The rows come from 4 hidden closed curves, with some noise, and rows from the same curve form a group. Each curve winds through 8 dimensions. The rows are also pushed far along 6 directions, which tell nothing about the answers.
In the rows, zero is written as 128.
Some rows, each with its group after it:
[157 111 193 141 112 140 138 140 122  84 229 146 143 154 112 134 111 145
 117 107 125 111] -> Z339
[163 125  91 175  90  81  97 138 117 120  86  92 138  88 155 114 111 163
 149 186 153 125] -> Z489
[131 151 115 158 134 117 130 124 125 123 150 115 103 113  94 123 170 146
 182 121 124 141] -> Z376
[123 107 147 137 158 116 172 134 102 119 159 143  89 143 112 147 141 132
 153 118 108 133] -> Z41
[111 163 137 108 127 131  74 129 135  96 204 122 143 129 146 105 182 128
 125 101 175  99] -> Z489
[147 103 113 182  88 119 133 165 106 116  76 110 123 103 137  91 144 120
 157 145 128 134] -> Z339
[ 88 180  97  72 123 188 173  83 197 145 159 166 185 169 118 162 120 122
 105 105 169 119] -> Z41
[153 153  93 186  79 161 112 176 140 103 115 127 168  83  60  97 117 178
 161 140 172  82] -> Z489
[122 107 155 125 104 174 188 135 106 178  89 158 149 126 142 146  79 119
  95 109 124 123] -> Z41
[123 145 128  99  99 174 161 134 120 165 103 153 165 161 117 140 106 102
 104 105 122 135] -> Z41
[133 123 114 178 102 178 185 150 164 103 122 138 147 118 101 117 162 104
 174 109 132 142] -> Z41
[123 138  75 150 121 169 122 140 161 130  46 141 146  92  85 122  95 125
 161 124 155 104] -> Z339
[137 122 147 166 114 111  95 123 152  93 178  99 121 108 167 112 157 134
 138 136 131 113] -> Z41
[131 130  87  75 131  64  89 133  71 165  36 105 123 129 164 114 106 145
  88 176 143 125] -> Z489
[127 128 141  93 167  96 153 109 153  93 201 156 111 173  75 174  87 168
 123 146 117 103] -> Z489
[150 151 103 144 161  91  86 113 141 103 151  98 101 114 108 121 157 153
 164 139 125 131] -> Z41
[118 136  94 104 129 135 168 126 105 162  67 125 146 121 135 118 147 135
 114 140 153 156] -> Z376
[113 131 131 112 145 143 150 122 150 108 151 138 132 147 124 121 159 137
 118  97 136 120] -> Z339
[143 138 117 124 155 110 126  83 197 110 150 134 115 139  70 149  68 180
 124 146 113 100] -> Z376
[117 138 112 112 112 165 186 119 160 109 121 171 164 170  88 148  99 121
 142 114 157 100] -> Z339
[107 155  67 141 104 136 129 131 176 104 103 120 158 115 131 103 162 150
 141 141 181  97] -> Z489
[134 139  93 121 168  95 143 100 159 108 123 113 113 119  89 134 134 176
 145 163 135 131] -> Z376
[135 126 154 124  82 124 129 150 112 133 155 113 154 117 158 112 141 147
  91 142 138 131] -> Z489
[117 144 113 108 153 127 107 121 129  98 133 134 137 133 104 128 139 129
 147 133 166 101] -> Z376
[101 116 156 109 153 114 158 148  96 137 158 126  90 142 134 129 200 104
 130 109  86 178] -> Z489
[126 120 114 136 143 136 119 144 118 109  93 137 131 120  94 126 121 118
 156 139 143 115] -> Z376
[ 93 145 105 119 113 128 145 128 153 117 133 134 120 134 106 120 147 139
 146 137 146 102] -> Z376
[135 114 153 135 133 135 114 160 102 122 148 111 106  92 147  78 179 119
 116  99 135 134] -> Z41
[134 150 124 123 192 104 102  91 172  85 192 115  93 135 102 126 175 145
 154 101 120 132] -> Z339
[138 109 161 161 116 128 121 135 104 145 156 116 104 120 159 105 151 115
 121  97 100 165] -> Z376
[139 128 126 148 125 119 140 127  91 145 113 109 125 116 151 122 168 116
 152 129 125 177] -> Z376
[124 132 116 105 155 116 137 112 157 117 167 123 110 117 123 134 134 140
 121 141 138 139] -> Z41
[118 101 139 141 131 135 129 155 115 126  86 124 119 129 128 111 153  93
 131 126  97 144] -> Z376
[145 121  97 148 111  75 102 148 133  92 134  94 126 119 143 101 150 161
 125 179 143 130] -> Z489
[134 101 180 135 121 120 126 116 119 135 167 139 109 128 142 137  78 137
 103 121 112 109] -> Z376
[ 96 147  64 116 162 135 144 102 193 108  96 146 123 103  82 159  97 155
 170 145 172  92] -> Z339
[141 141 149 146  74 186 139 143 162 113 167 137 186 135 123 110 128 136
 103 107 145 103] -> Z41
[139 118 149  80 133  79  90 130 100 128 137 117 114 143 141 134  88 144
  87 155 114 116] -> Z339
[155 100 196 167  98 134  86 159 106 106 180 128 136 119 141 120 103 123
 115 114 110 104] -> Z489
[114 137 142 155 122 163 173 148 125  99 199 150 126 128 103 123 176 137
 168  93 155 114] -> Z41
[120 125  89 139 105 135 129 147 158 115  83 119 144 121 131 106 136 123
 126 155 139 120] -> Z41
[111 135  80 106 182  98 155 110 136 110 135 131  94 137 109 142 163 129
 167 134 143 165] -> Z339
[124 133 117 108 126  98 108 121  83 159  78 107 118 113 159 133 133 104
 140 156 133 151] -> Z376
[130 125 118 167 147  89 115 126 156  81 155  93  86  94 129  96 188 167
 164 138 134 111] -> Z339
[138  94 117 150 148  69 144 106 162  92 128 118  93 122 111 153  85 164
 151 194 115 118] -> Z376
[119 125 110 143  93 149 111 171 117 132  60 108 161  85 136  98 161 108
 133 148 146 143] -> Z489
[146 152 120 102 108 121 118 104 140 140 144 107 161 111 159 133 117 159
  98 142 159 142] -> Z339
[121 141 171 122  89 132 106 145 119 114 200 106 139 134 157  92 190 121
 106 113 130 129] -> Z376
[137 162 143 106  58 151  73 136  71 158 135 103 187 117 224  79 170  99
  88  90 193 136] -> Z339
[133 170 103 133 135 163 131 112 151 123 150 141 151 134  90 137 138 138
 156 100 152 118] -> Z41
[119  93 122 157 169 144 154 148 130 127 122 137  95 107 121 122 152 112
 139 112 109 167] -> Z41
[123 116 184 112 153 118 102 131  77 153 173 111  92 114 169  96 177 123
  90  87 110 152] -> Z376
[111 139 138 123 157 144 116 138 148  90 202 150 110 131  80 155 136 128
 167 101 126 125] -> Z339
[141 100 171 137 172  83 134 139  94 106 199 122  58 131 108 122 159 140
 145 114  88 150] -> Z339
[112 147 128 100 120 148 112 142 123 130 136 140 131 136 110 124 135 111
 130 102 134 118] -> Z339
[126 114 107 106 148  97 134 133 141  90 142 137 116 143 104 142 105 146
 132 162 139 124] -> Z339
[126 113 143 121  80 162 165 146 124 159 116 157 166 139 144 130  76 131
  72 118 137 113] -> Z489
[160 104 149 180  65 147 156 144 113 172  61 138 152 113 131 153  47 127
 125 140  90 124] -> Z489
[111 142  90 117 150 143 158 132 167 112 118 149 117 155  60 140 137 116
 158 125 110 131] -> Z41
[108  97 104 136 174  65 103 140 134 107  85 104  63  89 114 135 136 126
 163 185  99 139] -> Z489
[123 139 124 139  87 135 105 152  68 154  94 116 139  93 158  96 145 120
 138 127 168 122] -> Z376
[116 130 127 110  85 133 142 134  99 153 121 134 163 135 190 118 126 127
  89 123 171 123] -> Z489
[132 162 116  95 169 107 112  88 151 131 156 116 123 152 127 137 161 142
 117 108 116 147] -> Z489
[ 83 134  61 117 126 135 134 143 149 119  73 134 130 124 139 110 156 108
 144 145 169 112] -> Z41

New rows. What belongs after each?
[117 127 119 127 172 118 111 115 133 126 117 115  99 107 142 126 159 134
 140 106 124 139] -> Z339
[141 136 128 163 119 146 155 144 137 100 172 119 142 109  99 101 182 161
 147 124 148 143] -> Z376
[148 131 153 120  68 140 123 159 109 138 131 131 173 129 121 121  87 150
  86 145 133 105] -> Z489
[112 101 126  99  87 115 138 146 108 163  47 127 136 142 155 130  91  91
  94 171 103 140] -> Z376
[130 137  76 131 149 119 117 152 114 133  62 117 124 114 102  98 160 147
 133 132 137 138] -> Z489
[144 129 161  87 149 117 127 100 101 161 128 142 115 170 130 169  81 104
 110 112  84 137] -> Z41
[ 92 133 148 101 116 143 163 127 133 127 160 149 128 158 121 131 147 121
 122 110 131 111] -> Z376
[114 159 106  66 153  99 104  89 137 151 118 102 127 118 155 116 153 144
  91 145 152 138] -> Z376
[ 97 139 129 106 114 142 145 123 124 164  94 134 123 130 128 134 133 101
 129 122 114 131] -> Z376
[ 89 147 144  93 214 121 164  82 174 112 236 145  69 148 101 160 182 139
 142  85 108 139] -> Z41
[163 139  95 161 120 127 127 142 123 106 105 109 140 107 109 101 152 145
 161 134 152 132] -> Z41
[109 124 129 109 149 152 129 136 131 134 121 153 117 144 106 137 113  99
 123 105 115 118] -> Z41
[140 119 114 174 124 160 137 171 136 115 137 145 131 125  85 106 141 131
 139  97 118 138] -> Z489
[142 109 162 105 139 115 148 126 140 103 163 141 130 169  90 154  95 134
 108 152  94 130] -> Z376
[ 89 139 123  55 133 137 169 134 103 164  95 165 134 177 106 157 116 103
 106 119 116 137] -> Z489
[154 117 128 164 122 133  95 131 145 120 102 109 139  80 138 115 105 156
 126 133 136 114] -> Z339
[133 160  67 126 113 116 110 120 126 126  72 110 146 116 133 104 148 134
 155 139 177 119] -> Z339
[127 111 100 136 130 122 118 143 155  98  69 123 137 123  99 120 113 120
 138 173 127 115] -> Z376
[143 125 141 163  95 103  89 142 124 129 119  86 111  78 140 101 141 141
 139 160 113 123] -> Z376
[133 188 119  86  98  92  89  77 136 143 172  97 161 135 194 124 150 163
  93 132 176 104] -> Z489
[155 112 158 122 117  83  73 157  75 129 147  86  94 100 169  88 153 117
 107 141 113 144] -> Z41
[107 130 184  91 123 109 140 111  89 161 170 139  94 170 148 146 128 113
 111 101  88 127] -> Z376
[134 141 139 131 159 118 124 121  99 150 159 130  96 148 125 139 166 111
 146  81  89 172] -> Z489
[175 146 127 135  88 120  93 109 137 141 123 123 172 127 129 146  47 157
 105 148 138 106] -> Z489
[148  99 169 125 213  49 121  84 170  82 182 110  64 140  88 185 106 158
 148 169  49 140] -> Z489
[154 109 162 176 169 126 148 127 126 123 161 130  93 117  93 152 139 133
 164 102  71 169] -> Z489
[146 151 179  88  80 125  65 114  56 157 161  96 182 137 241  95 166  99
  67 106 170 142] -> Z376
[110 109 122 159 134 155 196 151 121 145 100 145 116 117 104 143 157 106
 163 113 103 177] -> Z489
[104 110 116 140 134 135 131 163 101 139  95 139  96 103 103 118 132 101
 156 130 123 141] -> Z376
[163 149 159 120 114 116 103  97 137 143 167 113 150 140 149 140 113 147
  94 118 108 133] -> Z489
[133 125 164 102 111 148 125 135 120 145 160 123 153 136 171 130 136 116
  78 104 116 165] -> Z339
[131 112 132 184 108 151 114 173 117 136 127 131 112  90 121 104 139 116
 143 101 115 135] -> Z489
[142 126 137 142 142 123  98 126 133  88 141 124 139 127 110 123 129 136
 146 136 145 101] -> Z376
[ 86 123 114 111 116 142 170 138 124 138 107 135 132 122 147 123 160 102
 131 138 151 146] -> Z376
[114 120 164  94 128  88 136 104 110 150 142 137  88 165 133 159  91 125
 116 137  84 116] -> Z376
[124 159  96  77 146 107 142  89 140 134 121 117 148 134 131 130 136 167
 106 155 170 125] -> Z376
[136 134 131 143  92 117 142 120 172 111 148 116 127 114 112 129 111 149
 139 154 126 105] -> Z339
[ 91 112 100  80 170 103 147 135 117 122 100 147  91 161 119 138 129  99
 130 141 123 132] -> Z41
[154 157 136 184 146 148 127 122 180  94 210 118 122 119  70 123 182 157
 172  86 101 142] -> Z489
[148 106  98 171 159  55 133 106 171 109  90 113  70 119  85 169  78 163
 178 189  68 121] -> Z489
[ 75 124  96  92 147 119 180 106 179 112 113 159 108 150  88 169  96 122
 152 165 135 107] -> Z376
[121 126 103 135 156 117 129 124 145 144  86 109  97  98 106 115 150 128
 139 139 102 160] -> Z376
[127 108 121 159 158 139 177 123 163 104  97 139  89 110  82 138 135 107
 189 113 108 120] -> Z41
[128 119  88  78 142  68 104 123 130 118  97 110 110 119 142 125  95 136
 104 193 153 119] -> Z41
[100  95 174 139 122 160 176 150  98 160 145 161  94 138 125 143 125  77
 135  89  83 165] -> Z376
[146  94 185 155  79 112  98 172  50 157 119 103 108 115 192 117 141  78
 126 120  75 174] -> Z339
[113 177  89 128 137 182 145 120 132 143 136 146 153 131 105 125 174 123
 160  78 168 137] -> Z41
[146 114 136 120 114 108 101 127 108 146  48 115 151 123 152 128  80 137
  97 156 121 102] -> Z489
[136 112 119 152  79 140 133 160 126 130  73 125 151 127 122 101 110 126
 117 151 123 122] -> Z376
[130 113 116 153 134 150 160 169 114 113 113 140 124 123  89 113 153 136
 150 109 125 143] -> Z339
[ 87 104 121 168 154 106 154 167  80 135 148 117  38 110 139  88 241 102
 180  98  99 192] -> Z376
[110 158  97 130 137 148 159 117 149 131 152 141 131 125  99 142 144 150
 155 122 154 126] -> Z41
[108 129  93  87 116  91 136 130 128 141  79 113 134 124 149 129 125 136
 103 183 141 139] -> Z489
[161 140 162 150  93 163 115 127 157 134 181 135 163 124 120 122  92 158
  87  95 124 105] -> Z489
[111 136 118 134 142 148 141 161 123 118 144 132 103 139  97 103 202  99
 158  92 106 155] -> Z41
[144 115 120 120 142  90 111 122 105 146  99  96 104 112 166 107 148 121
 111 136 112 172] -> Z339
[101 166 120  53 140 138 114 116 101 138 153 126 160 139 159  95 181 140
  79 104 199 116] -> Z376
[108 125 123 101 158  73 130  97 120 135 145 125  84 131 156 162 112 139
 137 162 128 119] -> Z41
[128 134 132 114 111 141 159 106 125 138 117 131 169 126 153 137 115 141
 114 141 171 121] -> Z376
[127 136 140 103 162  69 125 100 118 123 183 104  72 117 140 120 162 160
 130 132 127 130] -> Z339
[ 96 151  93  78 139 122 181  88 166 128 135 157 147 165 123 171 107 143
 122 142 163 113] -> Z489
[113 129 114 127 114 166 181 151 121 134 100 156 161 136  96 145 132 108
 148 125 138 154] -> Z489
[105 151 115  98 103 129 122 132 150 107 153 117 152 142 133 105 170 127
 115 144 157 121] -> Z376
[122 111 134 137 122 117 150 128 101 162  72 137 114 129 148 146 103 119
 131 127 104 124] -> Z489
